The rows of a group lie close to one hidden flat surface of 5 dimensions, which passes through zero. Surfaces can cross.
Known rows, each followed by its group:
-1.53,-3.20,1.96,3.12,1.95,-1.54,3.98,1.59,0.47,-2.09,3.40	q_600
4.00,-1.96,2.15,-1.28,0.77,-1.54,0.25,-1.95,2.47,6.47,-1.90	q_600
-0.06,-3.65,0.82,2.30,2.89,-0.76,4.45,0.71,0.14,-0.78,-0.80	q_452
3.25,-2.49,1.83,0.18,0.63,-2.79,2.46,2.18,-0.27,2.51,2.30	q_140
-0.26,0.49,-1.02,3.28,3.44,-1.26,-4.74,0.81,-0.84,0.66,0.91	q_600
1.19,2.01,-0.33,2.86,2.16,-2.48,-6.76,0.95,-2.93,2.02,2.09	q_54
-3.31,1.45,2.46,-1.81,-1.48,3.02,3.12,-3.41,2.87,2.07,-1.54	q_54
-3.59,-1.34,0.77,-2.57,3.14,-0.93,3.98,-3.12,3.01,1.48,-0.74	q_54
-0.42,-1.19,0.07,-0.28,1.15,-0.29,2.08,2.70,2.41,-0.65,1.37	q_140
-0.52,0.41,-1.50,2.64,5.33,-0.88,-4.65,-1.66,2.46,4.54,-1.54	q_600
3.49,1.19,2.37,-3.18,-6.86,0.56,-0.72,-2.33,0.98,2.42,0.53	q_452
-0.07,0.79,1.02,2.80,-7.10,1.54,-1.29,-0.45,-0.84,-4.65,4.38	q_452
0.70,-0.07,2.01,-2.34,-3.45,-1.23,2.53,2.14,-1.56,-2.40,2.89	q_452
3.04,-2.77,1.81,4.72,0.24,-0.87,-1.79,-0.83,-0.81,3.18,0.18	q_452
-0.73,-1.72,2.41,-3.76,-2.74,2.03,6.14,-0.45,4.45,-1.92,-2.69	q_140
2.39,-1.30,1.02,2.39,2.81,-2.54,-3.15,-0.26,1.02,5.10,0.51	q_600
-1.54,1.91,-2.99,3.58,-0.35,1.63,-3.60,2.49,-2.49,-5.09,1.27	q_54
1.86,-3.76,-1.29,0.07,1.81,-4.19,2.19,2.47,-1.00,-2.56,1.68	q_54
-0.74,2.57,-1.13,3.67,-0.89,1.09,-4.37,2.61,-3.20,-3.02,1.95	q_54
2.18,-5.33,1.85,1.66,5.31,-3.26,5.45,2.94,-1.84,0.24,-0.19	q_452
1.64,-3.19,1.74,0.61,0.75,-2.22,3.87,3.02,-0.82,-0.91,3.29	q_140
-4.63,1.70,-4.91,-0.01,5.07,2.21,-0.69,0.91,6.81,2.15,-1.39	q_140
4.46,0.43,2.61,-0.66,-3.10,-2.35,-1.80,2.41,-5.32,-0.06,2.86	q_600
1.56,-0.82,0.89,-3.66,2.54,-1.82,1.74,1.74,-0.77,2.01,-1.28	q_452
-1.37,0.45,-2.95,-0.99,1.75,1.90,-0.06,-2.00,3.87,3.75,-2.52	q_140
-0.06,-1.53,4.09,0.48,-2.29,-0.19,3.72,0.11,1.27,1.00,3.35	q_600
1.88,-1.63,5.46,1.24,0.55,-3.95,1.54,1.60,-3.80,1.85,4.79	q_54
-5.20,2.00,-4.27,1.40,1.91,3.00,-1.69,-1.49,0.69,-2.31,-1.25	q_140

New rows. What belongs after each?
3.05,-3.14,1.95,2.60,-0.42,-1.15,1.97,-0.77,0.23,2.44,-0.22	q_452
-5.10,-1.24,0.74,-0.34,3.65,-2.06,4.32,-0.66,0.40,-1.50,2.79	q_54
3.33,0.31,2.45,-0.81,-3.23,-0.69,-1.95,-2.32,-3.11,1.38,-0.78	q_140
-0.39,-1.28,-1.09,1.42,4.13,0.69,-0.23,-1.98,1.99,3.62,-3.88	q_452
-1.97,-2.70,0.88,4.24,-4.38,2.45,3.00,-1.59,1.27,-4.43,2.17	q_452
0.78,0.64,4.26,-0.08,-1.50,-0.21,0.46,-0.36,-1.68,3.07,1.40	q_54
-0.54,-0.48,2.33,0.97,-1.60,0.11,3.16,1.68,-2.16,-2.41,2.48	q_54
1.49,0.15,1.38,-2.82,-4.53,0.13,1.86,-0.55,0.62,-0.18,0.75	q_452
1.92,-1.06,2.81,-2.12,-5.19,-0.09,3.42,-0.99,1.13,0.13,0.76	q_452
2.58,1.72,0.70,1.87,-6.92,5.31,-0.83,2.34,-1.94,-2.25,-1.24	q_54
-0.42,-0.14,-0.27,3.88,1.41,-1.44,-1.97,2.29,-2.67,-2.01,2.34	q_452
0.36,2.46,5.46,0.74,-4.09,2.97,0.20,-0.60,-1.53,3.27,1.45	q_54
1.07,1.88,0.51,0.62,-1.79,-1.24,-3.44,2.02,-3.12,-1.38,3.33	q_452
0.28,2.26,1.84,-0.25,-2.86,1.05,-3.14,-0.51,-1.32,-3.13,-1.03	q_140
3.95,0.80,5.30,-4.12,-6.41,0.71,-0.12,-3.11,0.12,0.62,-3.70	q_140
-0.22,-1.93,3.25,-3.28,0.33,-0.64,5.24,-2.67,2.36,3.30,-0.52	q_54
-3.31,-0.10,2.08,-1.58,-0.92,2.17,5.13,-2.07,2.08,-0.07,-0.73	q_54
0.66,-3.15,0.51,3.61,3.94,-2.08,1.61,1.99,-1.80,-0.17,0.27	q_452
1.49,-1.01,0.88,3.07,-1.67,0.63,-0.93,-1.48,0.63,1.41,0.03	q_452
0.65,-1.40,-0.86,-0.12,-1.30,-0.10,1.23,1.56,-0.13,-3.18,-0.03	q_54
2.96,-2.63,-2.87,-1.47,-2.20,0.31,1.53,1.15,1.20,-2.35,-2.71	q_54
4.02,-2.25,3.49,-1.58,-3.69,-1.33,3.25,-0.24,-0.15,1.67,1.21	q_452
2.49,-1.70,4.02,1.00,-2.90,-2.04,2.03,2.86,-3.60,-1.06,4.93	q_600
-1.64,-0.75,-1.03,4.19,2.75,0.65,-0.66,0.55,-0.57,-1.47,0.15	q_452
0.78,-0.78,3.21,0.53,-2.12,-1.39,1.63,3.17,-2.26,-4.69,2.71	q_140
-3.57,0.69,-4.72,-0.98,2.55,1.54,-0.25,-0.26,0.24,-4.93,-3.05	q_600
1.94,0.20,3.09,-4.55,-2.96,1.51,2.44,-0.58,5.33,1.57,-3.45	q_140
0.26,-2.51,-1.01,-2.35,2.58,-2.61,2.12,-1.13,2.08,1.26,-0.92	q_54
-0.87,2.02,-0.71,1.94,0.11,0.39,-3.55,0.71,-1.86,-0.89,2.45	q_600
-0.69,0.35,-0.88,-0.51,3.26,-2.23,1.20,3.05,-1.97,-1.93,1.16	q_452
-2.78,-0.55,-1.65,1.11,2.02,2.12,1.06,-1.33,2.41,-0.58,-2.48	q_452
1.38,-1.87,-1.48,-0.83,2.16,-1.55,1.01,0.08,-0.23,-0.80,-2.13	q_600
-2.99,2.91,-0.76,2.88,-2.09,4.32,-1.99,0.61,-1.48,-2.64,0.55	q_54
-1.44,-2.15,-0.51,2.74,4.42,-1.62,1.83,3.36,-2.30,-3.13,1.64	q_452
3.92,0.00,3.97,-1.95,-3.11,-0.96,-0.43,0.50,0.27,1.23,-0.93	q_140
-1.40,-2.16,-0.04,3.81,3.04,-0.34,1.82,1.21,-1.32,-1.85,0.59	q_452
-3.30,-1.49,-1.70,1.35,0.25,0.51,3.68,-1.50,-3.19,-3.52,1.35	q_140
-0.45,0.58,0.69,-4.99,-1.23,-1.35,3.61,2.42,-1.05,-3.46,1.99	q_452
0.65,-0.08,-2.61,-0.03,2.58,-0.27,-2.29,-2.19,0.14,5.83,-0.84	q_140
0.61,-1.06,-0.12,-0.21,-2.29,0.08,0.38,-4.89,-4.35,0.43,-1.29	q_140
-2.17,-1.74,-0.27,-3.11,1.81,1.69,5.49,-1.43,3.30,-0.28,-3.57	q_452
6.50,-4.05,-0.63,-2.51,0.24,-4.09,1.45,0.27,0.75,2.14,-1.80	q_54
